There are 9 hidden switches. A switch that is on adds its own fixed numbers to the row, and there is some noise. The rows also spread widely along 13 directions, which tell nothing about the answers.
Some rows, each with its switches (1 for on, 0 for off) after it:
[-14 -28   4  17   9 -14   1  10  -6   3   8   4 -17 -27  -4   6  30  15
  -3   8   3  -9   7  19  -4  -9 -30 -13   8  24   3 -10 -26   7  11  -2
  -4   0  -4   8  12 -18]	0 1 1 1 1 1 0 0 0
[ 18  -4  -1  16  10   5 -10  14   1   7   8 -15   6  -4  -5 -13   8   9
 -14  17   7 -10   8  11  13   4   2  14  -7  22  17  -2  -6  -4   0   8
   6  -8  -3 -10   9  -8]	0 0 1 0 0 0 0 0 0
[-11 -20 -14  39   5 -15   9 -11  13 -20   4   3  13  24  18 -17  -9  19
   0  -2  -2  25  14  18   5  18  21  19 -12   4  35   7  -2 -21  19  -1
 -25 -25   2  -4  10  -8]	0 0 1 1 1 0 0 0 0
[  1   2 -41   8   8  19   4  23   6  -3  12  -2 -12   5 -10 -18  -9  -3
  11  -4  -5  21  -7  23  10   1 -19 -11 -17   2  13  11 -14  28  19  10
 -11   1 -10  -5  17  -5]	1 0 1 1 1 1 0 0 1
[ -3   4  -9  -8  -4  11  -2   6  -8  15  -2  -4  -3   3   0   7   3  -6
  12  -1  -6  -4 -12 -10  -7 -20  -8 -13  -4   4   6   0 -11   1   2 -14
   1  -5  -3   9  -8   6]	0 0 1 1 0 1 0 1 0
[  6 -12 -14   3  -8 -11  16  -5 -30   0   8   5 -38 -10   1  18   9  -1
  10   0  -8   0 -30  -5  14   2   2  -1   2   9   9   8  -6  10  14 -13
  19 -13 -19  17 -13   7]	0 0 1 0 0 1 0 1 0
[ -2 -11   7   8   4  -9  -5   2  -3   4  -5  -1   4 -11   6  -1   3  -1
 -14   9   9 -11   0   2 -15  -1   2  -5  -9   7   3   5  -8  -7   1  -6
   3  -2  -4   5   0   0]	1 0 1 1 0 1 1 0 0
[ 16  -8  -6  16   7  -7  11   8   9  -4  14   6   8 -11   8   2  -8  12
   1  -3   3   6  18  18   2  14  15   2  -7  12   7   5  12  -9  -7 -27
  -3 -12  -6   3   6 -14]	0 0 1 0 1 1 1 0 0
[-16  -3 -11 -13 -25  -9 -14 -13 -28   9   1   2 -19   7  12  12   7 -22
 -11  18 -12  -6 -36   0 -36 -10  20  -8  -1 -24  -5  14 -34 -21  20 -18
   3  16 -10   9  -2  34]	0 0 1 1 0 0 0 0 0
[-17  -4   1 -10  -7 -11   8   0 -28  17   3 -26 -17  14  15  -4   1   6
  13   3   6   7   2  10 -14   7  20  -1   8   5  -1  12   7 -24  -7  -9
   5   4  -7 -15   2  21]	0 0 0 0 0 1 0 0 0
[-28 -29 -12  29   5 -23 -21  11  14   3  23  15 -20 -24  -8   8  15   5
  12   6 -12  -8 -17  10   8   0  -9 -13   4  30   8 -16 -24 -11  32 -13
  -7  -6  -4  18   5 -16]	0 0 1 0 0 1 0 0 0
[ 41   8 -20  10 -12  19  -4  10   7  -4  -4   3   6  15   7 -18 -11   2
 -28  15  -4 -10  -3  16  -9 -17  13   8 -29 -21  17   8  -5   7   1  11
   4   5 -10  -8   5   6]	0 0 0 1 0 1 1 1 0
[-15 -39 -24  -5   4  15 -10   6  -8   5  31  12  -3   9  -6   0  28  -1
   4   8 -10  -1  21   6  -5 -17  11 -30   1  -1  37   7 -10  -9  10  -4
 -18 -24 -13  -2  16 -18]	0 1 1 0 0 0 0 0 1
[ 24  -3  -4   1   0   2  -2  40  38   0 -19   0   2 -12  -1 -15  -6  16
  10 -14  10 -32  17   6 -12 -20 -16 -23 -16   9  -6 -11   7  11 -17  12
  22  -6 -10  -8  -2 -22]	0 0 1 1 0 0 0 1 0
[  3 -27 -16   6 -17   9  22  14   2 -10   0   4 -25   4 -20  -7  11  39
 -14  20  -5 -14  16  26  18 -19  -4  12  29   3  39   8   9 -13   1 -22
  -3   5 -17  23  13 -12]	0 0 1 1 1 1 1 1 0
[  7   5 -11  22   1 -15  -6  22  18   9  -5  -7  -7  -4  11 -17  -1  16
   4   7   6  -8  -2  26 -16  -4 -23   2  -7  14  -5 -17 -19   7  12  -6
   3  18  -5  -4  14   5]	1 1 1 1 0 1 0 0 1
[-25  -3 -19   3   4   2 -20   5 -13  13   4 -21   1   0   8   2  -6 -31
   8  -9   8  20 -32  -9   0  21   8   1 -11  19 -11  19 -13  -7  16   9
  -6   8   1   0   0  18]	0 1 1 1 0 0 0 1 0
[ 53   7  -4  38  12  14 -21  25  41   2   4   3  34 -28  -4 -16  -3   9
 -26   8  13 -22  10   9   9   5  -4  15 -19  26  10  -6   4   0 -16 -13
   8   3   0   7   3 -17]	0 1 1 1 0 1 0 1 1
[ 10  -4  -5  22  -5  -8   3  -1  11 -10 -11   6   4   4  11 -10  -5   9
  -7  -1   0  -5 -11   7  -1   1   0   6 -15  -3  11   4 -11  -4   8   2
   6 -10  -5   0  -6  -2]	0 0 1 1 1 0 0 0 0
[  8  -5   0  13  -7 -12  -4  27  18   0 -23 -11 -12 -12  11 -15   3  14
 -20  11  19 -14  15  44 -32  -3 -14   3   7   2 -18  -5 -14   0  -2   4
  -2  39  -7  -5  21  -6]	0 0 1 1 1 1 0 1 1
[ -1 -14 -25  -4  -1   0   9  -1 -32  -6  -6 -11 -18  10  11 -15  -3 -24
 -19   1   3  20 -16  12 -11  14  17   0 -22 -16   1  39 -12  17  17  33
  -6   4 -17 -14   8  17]	0 1 1 1 0 1 1 0 0
[  1   0  30 -19  20   8   5   8  -1  12 -20 -13  29 -17   4   7  -4 -12
  -5 -22  24  -4  26 -19 -14  11   7 -19   5   2 -23  22  27  -7 -46  -4
  -1  -5   9  -7 -11 -10]	0 0 0 0 0 0 0 0 0
[-25 -29   8  21  -8 -33  -8 -23  -1  -6 -21   2   0  10  27  -7   1  -2
 -14   0   6  -6 -15  -3 -25  10  25   6  -3  -7   5  15  -9 -39  13  -1
  -4  -4  -6   5 -11  10]	0 1 1 1 0 1 0 0 0
[ -3  -7  -4   1  -4   4  -9  -3  -6   4  19  13   1 -11   5  16   6 -12
 -10   6  -3   3  -6   8 -13   3  15  -8   1  -8  -2  12 -11 -12   2 -24
  -6   6  -1   9   3   3]	0 0 0 0 1 0 0 0 0
[ 22  -3  29  13   6 -10  24  -9  -2  -3 -21  14   7  -6  23  18   6  15
  -9  -8   9  -8  17 -10 -11  -8  -6  -2   6  -5   5  -5  12   8 -18 -16
   2 -15   3  10 -15 -13]	1 0 0 0 0 1 0 1 0
[ -6  13 -10  -1  16  14   0  23  13  13 -21 -21   8  12  -3 -25 -14  -2
  18 -21   5   7  -1  -3   6  -8 -27 -15 -19   4  -4   5   0  22  -7  37
  -2  -6   4 -21  -7  -6]	0 0 0 1 0 1 0 0 0
[ 14  -8 -14  15  -3   2  -8   5   1  -4  -1   3 -13  -3   3 -11  -2  -8
 -21   6   2  -1 -21  17   0   4   2   1 -19 -13  -1  15 -15   7  11  24
   7   8 -10  -7  -1  -2]	0 0 0 0 1 1 0 0 0
[  8  -5 -12   5   5  13  -4   7 -14  15  20   0  -4  -8  -5   3  11   4
  -4   8   0  -2  -6  16   5  -1  -7  -9  -3   9  14   0 -10   6  -1 -10
   3  -1  -6  -2   3  -4]	0 0 0 0 1 1 1 0 1
[  0   0 -10  31   8  -4  -5   2   9  -4   7   3   7  -4   6  -5   0   2
  -2   2  -2   9  -7  13   5   7 -10   7 -19  16  12  -5 -23   6  19   4
  -9 -11   5   0   6  -6]	0 0 1 1 1 0 0 0 0

New rows, each followed by its switches (1 for on, 0 for off):
[  6   9 -31   6  -7  19 -14  23  14  14  12 -10   7  14   1 -14 -10   2
  12   0  -2   2  -6  12  -1  -7   0  -1  -9   8  11   1  -3  -4   1  -8
  -1  12  -3  -6  11  13]	0 1 0 1 0 0 0 1 1
[ 20 -13   5   5   2  12   2   2  -2   2  -3   1   7   3   1   1   7  12
 -19   7  10 -14  10  -1   9  -6   5   5  -1   3  24   5  12  -1 -13   1
   9 -13  -5   4  -3  -8]	1 0 0 0 0 0 1 1 0
[ 14   0   1  28  16  16 -17  -4  15   8   3   7  30 -14   1   3  10  -8
 -23   7   4  -1   1   3   3   5 -12  12  -5   6  10   2 -17   1   0 -16
 -19   4   9  13  -1 -15]	0 1 1 0 1 1 0 0 1
[ -1   2 -20   6 -11  -8  11   9 -13  -4  -3  -7 -29 -11   4   1  -6  -7
   0  -1   3  16 -21  24  -4  12  -2   7   3   2 -14  16 -10   9  14  -6
  -2  23 -10   9   9  11]	0 0 1 1 1 1 0 1 0
[  5   6 -21  -4  12  17  16  24  24  -6 -11   1  15  10   2  -9 -24  -7
  18 -30   2  23  26   1  -6  -1   1 -19 -13  -9  -2  18  20  19 -12   3
 -24 -11   0  -3   6 -17]	0 0 1 1 0 1 0 1 0
[ 18  11 -20 -10  -8  11  18  -1 -28   5  -6 -20 -23   5 -10  -9 -19  -8
 -12   7   0   8 -37  -2  28  18  14  28   0  -4   8  38  13   4   1  -8
  19   8 -17   9  -6  27]	1 0 1 0 0 1 1 0 0
[  0  -8 -19   8  -7   4   5  -9 -17 -13  -2   4 -13   9   8   0  -1 -15
 -26  12  -1  18 -17   6  -3  10  14  17  -5 -16  15  25 -13   5  22   4
 -13   8  -6  12  11  15]	1 0 1 1 0 0 0 1 0
[ -3   4 -14   9  15  17   1   0 -33  21  27 -20   4  11   1  -6  14   4
  11   8  -1  18  -1   3  14   2  -9   1  -7  25  30   0 -10   8   3  -4
  -6 -15   2 -13   4  12]	0 1 0 1 0 1 0 0 1
[-21 -11   0  -1   4   1   6   0 -10   5  -6 -30  17  36  12 -22  -5  14
   2   2  10  14  30   8  -8   8  30   8   5   4  27  18  17 -39 -11  -3
 -17 -17   1 -18  11   8]	0 0 1 1 0 0 0 0 0
[ -9  -1  -6  15  17   0   5   8   7   4  -3  -7   6   1   5  -4 -14   4
   6 -13   8  20   2  14  11  18  -9   4  -5  12  -1   5   7   5   1   3
 -12   0   6  -4   3  -7]	1 0 0 0 1 1 1 0 0
[ -1 -28 -17   0 -22  -3 -11  10  16  -3 -16  10 -25  -2  -6  -8   1   5
  -3  -7  -3 -35 -40 -10   5 -18   0 -11   1  -5   7  15   1 -16   4  10
  33   6 -20  15 -21   6]	0 1 0 1 0 0 0 1 0
[  0  -9  -9  -3   0  25   5  12 -13   5   3 -10   1  -1  -4  -1  15   3
 -18   7  14  10  15  19  -2   1  -8   2  16   0  10  16   0   2 -13  -4
 -16  19   0   1  17   1]	0 1 0 1 1 0 0 1 1
[ 13 -11  -2   8   1  -2   3  12  12  -3  -7  11  -6 -17   0   8   6   7
  -8  -3   5  -7   6   7  -2   4  -2  -4  11   5   1   3   4   3  -6 -20
  -2   5  -5  15   3 -15]	0 0 1 0 0 0 0 1 1
[-11 -24   3  -9  -5   2   5   1 -10   5   7   3  -7  -3  -3   4  19   9
  -2   8  -1 -15  12   5 -15 -20   2 -19  10  -1  17   6  -8 -19  -6 -20
   2 -12 -11   7  -1  -7]	0 0 1 1 1 1 0 0 0
[-14  15 -14 -10  -6   7  -5  -1  -4  12   4   5   7  -2   5  13  -7 -22
   9  -7  -8  14 -16  -8 -22   5   6 -15   2 -12  -9  13 -11  -8   1 -39
 -17  13   3  15   0  18]	0 0 1 1 0 0 0 0 1
[-16  -5  -8   2  -1  14 -19  18  35   2 -27 -10  25  13   4 -12 -15  -6
 -15  -6  13  -2  12  15 -22  -3   5  -1  -4 -12  -5  15  -1 -17  -5   6
 -24  19   5   0   8  -8]	0 0 1 1 1 0 1 1 0
[ -5  -4 -21  24  13 -15 -11  10 -11   3  27  12 -25 -53  -1  19  10 -29
   6  -5  -4  14 -44  13   1  19 -28 -13 -21  27 -28  -2 -44  34  36  -1
   2  12  -4  14   7   0]	0 1 1 1 1 1 0 0 0
[-45 -54  -4   8  -3 -11 -14  -2   5  -6   3  14 -23 -17 -22   6  26   9
 -19  13  -1 -12  -6   2  10   6   5  -7  44   5  20  19  -1 -39  11 -18
 -17  10  -6  33   8 -14]	0 0 1 0 0 0 0 0 1
[  4  13  -9  -9   4  21   0  23  24  14  -7 -17  21   5  -2  -7 -16   1
   9  -9  11   2  12   8  -1   4  -3   4   9   1  -8  13  15 -10 -21 -23
  -8  17   4   5   8  -1]	1 1 1 0 1 0 0 0 0
[ 10 -11  21  20  16  -8 -10  -4   9   4  -9  10  27 -15  18   8  18  -5
 -23   3  13  -9  17  -1 -21   3  -4  -6  -6   2   1  -5 -15   1  -6  -3
 -13  -6   8   0   2 -17]	0 1 1 0 0 0 0 0 1
[-11 -12 -13  10   9  12   4  -8  -3  -1   0 -16  19  39  14 -20  -7   6
  -1   0   8  25  21  13   1  14  23  11  -3  -5  34  21  12 -21  -2   1
 -24 -15  -1 -15   7  -3]	1 0 1 0 1 1 0 0 1
[  0 -15  -9   7 -12  -2  -1  -3  -2  -1 -28  -5 -10  13   6 -14   0   5
 -25   9   4  -8 -14   7  -6  -2   3  11   3  -9  18  15  -4 -11   5   6
   2  12 -11   5  -4   7]	0 0 1 1 0 1 1 1 1
[ 15   7 -11   2   5  21   1   6   9   2   4   5   9 -11 -12   4 -10 -10
  -6  -4  -5   3 -10  -3  15   2  -2   4   0  -6   2  18   2   3  -6 -22
  -9   0  -1  17  -6  -8]	0 0 1 0 1 1 0 0 0
[-35 -20   7  -3   7 -27  24  16  15  -9 -22   9 -18 -29  -3  10  -4   9
  13 -24  10   5  20   4 -15  11 -15 -23  35   3 -26  13  19  -5 -10 -30
 -20  14   2  27  11 -17]	1 0 1 1 0 1 0 0 0
[ 40  13  18  23   6 -23  16 -13  -8  -9 -20  22   6 -29  35  18  10 -14
 -22  -9   5  -3 -10  -3 -37   6 -17  -8 -28 -13 -20  -7 -31  42   3  -5
   8  -4   1   1  -8   3]	0 1 1 1 0 0 0 0 1
[ 28  20  11  10   0  -4 -14  10 -10  20  -4 -21   9   2  26  -2   5  -3
 -21  23  15 -14  -2  29 -31  -8  -9  11 -29   6  -9 -20 -36  12   6   8
  14  14  -2 -24  10  13]	1 0 1 0 1 0 1 0 0
[-29   1 -25  15  10  22  -7  17  -4   9  -8 -50  10  38   0 -36  -7   6
  -8  12  20  37  21  38  11  24   1  35   8  18  23  16  -1 -15   8  26
 -39  22   8 -23  33   7]	0 0 1 1 1 0 0 1 1
[ -1  -7  -8  10   3   2  -9   6 -10   2   5 -17  -2   3   1 -13  -3   1
 -27  17  15   9   0  20   4  27  20  22  11   3   7  23   8 -20  -1  -2
  -8  22  -1  -2  19  15]	1 0 0 0 0 0 0 0 1
[ 15  -3 -12  13   3  -1  21  23  16 -26 -34  -2 -15 -15  -6 -16 -13   1
 -26 -11  15  14   9  20   6  20  -8  15   4 -13 -16  29  12  28  -2  23
 -16  24  -4   8  20 -13]	0 0 1 1 0 0 0 1 0
[  9   8 -15 -10 -15  18  -5   8  13   8  -2   8   2  11   4   4  -6  -2
  -3  -2  -6  -6  -3   0 -16 -11  11  -8   7 -23   2  10   6 -10 -13 -26
  -6  15  -4   8  -1   7]	0 0 0 0 0 0 0 1 1
[ -3 -39   3  38  -8 -26 -23 -15 -12 -10  17   8 -18 -11   8  -4  23   7
 -47  36   3 -15 -18  19   2  13  27  22   0   7  22   7 -22 -35  26   9
   8   3  -9   6   7   5]	0 0 0 0 0 0 0 0 0
[  5   3  -4  10  -4   4  11  -6  -6  12  -7  -8 -10   5  -2   1   6  15
   2   9  -4  -7 -25  -2  20  -8 -21  21  14   9  17   0  -9  -2   7 -21
   9   4  -3  19 -11   7]	1 1 1 0 1 1 0 0 0
[ 19   1   6  42  18  -5  20   4  31 -15 -31  -2  24  25  27 -21 -13  26
  -3 -19  12  17  38  20   3   2 -12  17 -20  -5  16 -11   8  19  -4  33
 -23 -20  11 -21   1 -30]	0 0 0 0 1 1 0 1 0
[ -1   4 -12   3  -6  -8   6  17   1  -2  -5  -6 -13  -6  10   2  -7  -4
   1  -1   4  11   4  20 -20   8   3   0   1  -1 -14   7  -6   6   6 -11
 -12  19  -4   3  17   7]	0 0 1 1 0 0 0 1 0
[-25 -21 -11   0   1  -2   0  -1  -2  -3   0 -10  14  28  12 -14 -10  -1
   1  -2   4  15  16   4 -10   8  33  -2  -8  -5  25  23  10 -28   4   0
 -19 -16  -2  -7   9   6]	1 0 1 1 0 0 1 0 0
[ 23 -18   2  -1  -4 -13  14  13  -5  -2 -19   0 -23 -13   1 -13  12  19
  -4  -1   8 -29  -1   5  -7 -10 -11 -19  -4   4   7   4   0   7 -10   9
  36 -12 -22  -6  -9  -7]	0 0 1 1 0 1 0 0 1
[  3  -7   2   5   9  11  -4  -2  -1  -1  -6  22  11 -22  -5  13  21 -16
 -23   1  -1  -2  -3 -11 -11  -7 -23 -16   0 -11   4   8 -24  20   0 -10
 -18   2   7  20   1 -11]	0 1 1 1 0 0 0 0 1
[  3  -9 -19  -7   5  15  14  24  -1   2  15   3 -19 -36 -27  12  -5   6
  14 -16   6   8  -5  -2  35  24  -3  -8  32  24  -4  23  35   1 -21 -35
   5   8  -6  26   3  -7]	0 0 0 0 0 0 0 1 1
[ 27  -2  -5  10   3  -5  -2  24  -2  -2  16   5 -14 -23   6   0   9  -1
 -19  13   5  -4  14  30 -18   1   1  -9 -16  -2 -14  -3 -16  23   3   9
   4  12  -7 -15  23  -6]	0 0 0 0 0 0 0 0 0
[ -2  -9 -10  20  -4 -25   3  13  17  12   6   0 -12   2  13  -1   4  31
  34  -6  -6 -13  -1  11  -1  -5 -11  -8   7  25  13 -24  -4 -11   6 -26
  13 -10  -7  -1  -1  -3]	0 1 1 0 0 0 0 0 1
[ -5 -14   0 -12   4  20  -2  -7 -13   4  -2  -2  22  20  13   2   3 -13
 -13  -7   8  13  20  -7 -14   5  30 -10   2 -19  16  28  17 -17 -21  -3
 -20  -9   1  -5  -2   0]	0 0 0 0 0 0 0 1 1
[ 12 -14   9  -7   0  -8  29  10 -12  -2 -10  -4 -20  -3  -1   0  15  25
   0   4   3 -14  20   8   2  -9  -8  -3  14   1  12   1   8   6 -13  -7
  13 -12 -12   0   3 -11]	0 0 1 0 0 0 0 0 0
[ 40  10 -24  12  -9  -4  -6  53  62  -3 -19   4 -12  -9  -2 -20 -22  20
  18 -12   3 -32  -6  20  -1 -20 -23 -11 -21   6 -13 -21   3  24   2  13
  30  10 -15  -4   3 -19]	1 0 1 0 0 0 0 1 0
[ 21  15  -3   9  -6  -1  12  -7 -55  22  26 -21 -11  12  27  10  24  13
  -3  26   2  12   3  19 -16  -2  -2  14  -7  20  21 -16 -21   9   5 -20
   8  -3  -3 -17  14  32]	0 1 0 1 0 0 0 1 1
[ 18  36   6   3 -15  -4   7  12   3  28 -26 -11   2   8  24   7   4  17
  -1  16  -3 -16   7  21 -45 -29 -33   9  10  -8  -9 -32 -24  11  -7 -45
  -9  38   7   6  10  17]	0 1 1 1 0 1 1 1 1
[-22 -28 -16  -6   6  -3  -8  16 -19  10  -9 -13 -31  -5  -1  -1   5 -13
   5 -14  18   3 -25   4   8  16 -11 -20  -6  18  -7  13  -2  15  10  39
  15   6 -12 -11  -1  -2]	1 0 0 0 0 0 1 1 1
[  4   3 -13  12  11   8 -15  18  11  11  13  -7  18  -2   3 -10   0  -4
   4   3   0   0   6   5  -7  -6   0  -8 -18  12   6   0 -11  -1   2  -3
  -9  -8   0  -5   9  -3]	0 1 1 1 0 1 0 0 0
[ -6 -15 -22 -13  -2  12  18  16   3   1  -3  -3 -15  19 -14 -13  -1  17
  18  -8  -9  -2   5  -2  19 -15  -3 -10   9  -6  27  13  13   0  -2   3
   0 -19 -12   0   0  -9]	0 0 1 0 0 0 0 0 0
[  1  -6 -15 -25   3  20   3  25 -20  19   8 -10 -11 -14  -9   9  19  -8
  14  -6   8  -5   6   1  -8 -12 -19 -31   6  16  -2   5  -4  21 -15  -9
   8   1 -11  -1   7  -1]	0 1 1 1 0 0 0 1 1
[ -4 -12  28  10   0 -27  -4 -15 -34  15 -12 -24 -11 -19   8   1  16   6
 -18  17  18 -23 -28  -8   0  13   5  17   7  34   1   3  -9 -31  -3 -10
  33  -4  -7   5 -18  18]	0 0 1 1 0 1 0 0 0
[ 34   6   4  37  17   7 -14  -6   5   2  -6  -6  33  15  24 -15   5  -3
 -32  14   9   5  15  11  -7   4   8  22 -33   3  25  -7 -15   9   6  23
 -13 -15   6 -19   1 -11]	0 0 1 0 0 1 0 1 1
[ 44   5 -13  30 -16   7 -20   2  48  -5  13  30  36   9  23  -1 -18  10
  -7  -3  -8 -19  -1   8 -19  -8  32   0 -28 -15  17 -11   3 -26  -7 -37
   8  -9  -4   4 -13  -5]	0 0 0 0 1 0 0 1 1
[  0 -21  20  43  -4 -33  -4 -26  -1  -4   8  25  -5 -26  15  24  24  16
 -15  15  -5 -18 -23   0   1   4  -2  13   5  21  17 -21 -28 -22  22 -34
   8 -15   1  27 -13  -8]	0 0 1 0 1 0 0 0 0
[ 20  20 -19   5  -5  -8  23  17  17   1 -11  -3  -8  13  13  -7 -27  14
  20 -12  -8   6  -1  14  -5   2  -3   6  -9  -8  -1  -2   9  15   4 -16
   2   2  -6  -2   6   6]	1 0 1 0 0 0 1 0 0
[ 28  -8   7  12  -3   4  16  -9  -7  -2   4  14   9  -7   9   6  20  21
 -17  13  -2 -15  15   7 -12 -15  -5   1   4  -5  26  -1  -8  -3 -12 -37
   4 -13  -8  12  -4  -6]	0 1 1 1 1 1 0 0 1
[-72 -14 -11 -11  -7 -12 -28  14  30  25  -4  -2   0  12   2  11 -10  -5
  36 -19  -9   0  -9  -1 -26  -9   0 -30  22   0 -18  -2  -4 -40   6 -28
 -29  23  10  13   1   4]	0 0 0 0 0 0 1 0 0
[ 25  13  12   6   7   3   6   7   3  14 -21  -6  10   8  14 -10   1  12
  -5  -1   8 -15   7   2 -13 -14 -18  -5 -11  -6   5  -9  -3  14 -15   8
  12  -4   2 -14 -10  -3]	1 0 0 0 0 1 0 0 1
[ -6  -8   4  14   1  -3   0 -12  -1   3  -7   7  13   4   5   1   7   7
 -12   5  -5  -3  -4  -6  -2   0   0   4   3   4  25   3  -7 -14   3 -24
 -10 -11   3  12  -6   2]	0 0 1 1 0 0 1 0 1
[-11 -28  -8  10  10  12 -10   1  -4  -2   5   0   3  -1 -11  -9   5  -1
 -30  11  11   5   3   8  18  19  12   7   6   3  24  25   8 -13   1  10
 -14   3   0   5  10  -8]	1 0 0 0 0 0 1 0 1
[  0 -11 -19   9  -1   7 -12   9  15  -6  13  18  10 -14  -1   8 -14 -15
  -7 -10  -3   5 -10  -4  -1  11  23 -11 -11  -1   1  21   8 -10  -1 -17
  -8   0  -3  16   0  -1]	0 0 0 1 0 0 1 1 0
[ -1  -6 -13   6   7  21  -6   9   7  10  -6 -19   5  18 -12 -20  -1   9
   3   2  -1  -2  -7   1  25  -7  -6   7  -5  10  28  11   0  -6   2  18
  -2 -15  -4  -7  -9 -11]	0 0 1 0 1 1 0 0 0
[ -2  -4  -9   0   4  12  13   4  12   5  -5  22   0  -7 -16   8  10  11
  16 -11 -16 -10  -4 -18   8 -26 -30 -27   8  -2  22  -6  -5  11  -6 -30
  -7 -19  -1  23 -15 -18]	0 0 1 1 0 1 0 0 1
[-32 -20 -21  -5 -12 -18  27  -8 -17   3 -13   4 -45  -4   6  22   0   1
  34 -28  -5  18 -36  -2   9  16 -12 -10  31   4  -8  18   5   3  12 -26
   3  10 -15  26 -14   8]	0 1 1 0 1 1 0 1 1
[-11   1   2  18  14   1  -7   3   3  25   2 -16  18   6   6  -9   6  16
  18  -4   4  -2  -1  -5   7   0 -17  -3  -1  31  19 -13  -1 -14  -9 -14
  -1 -11   9  -5  -8   3]	0 1 0 1 0 1 0 0 1
[ -3 -21 -18  -1  -7  -2   4  13  13  -2  -8  -1  -8   0  -8 -15  -6  10
  -1  -3  -1 -13  -3   2   5  -3  11  -3   4  -1  15  23  13 -18  -4  -8
   7  -1 -16   9  -2   0]	0 1 1 1 0 1 1 0 0
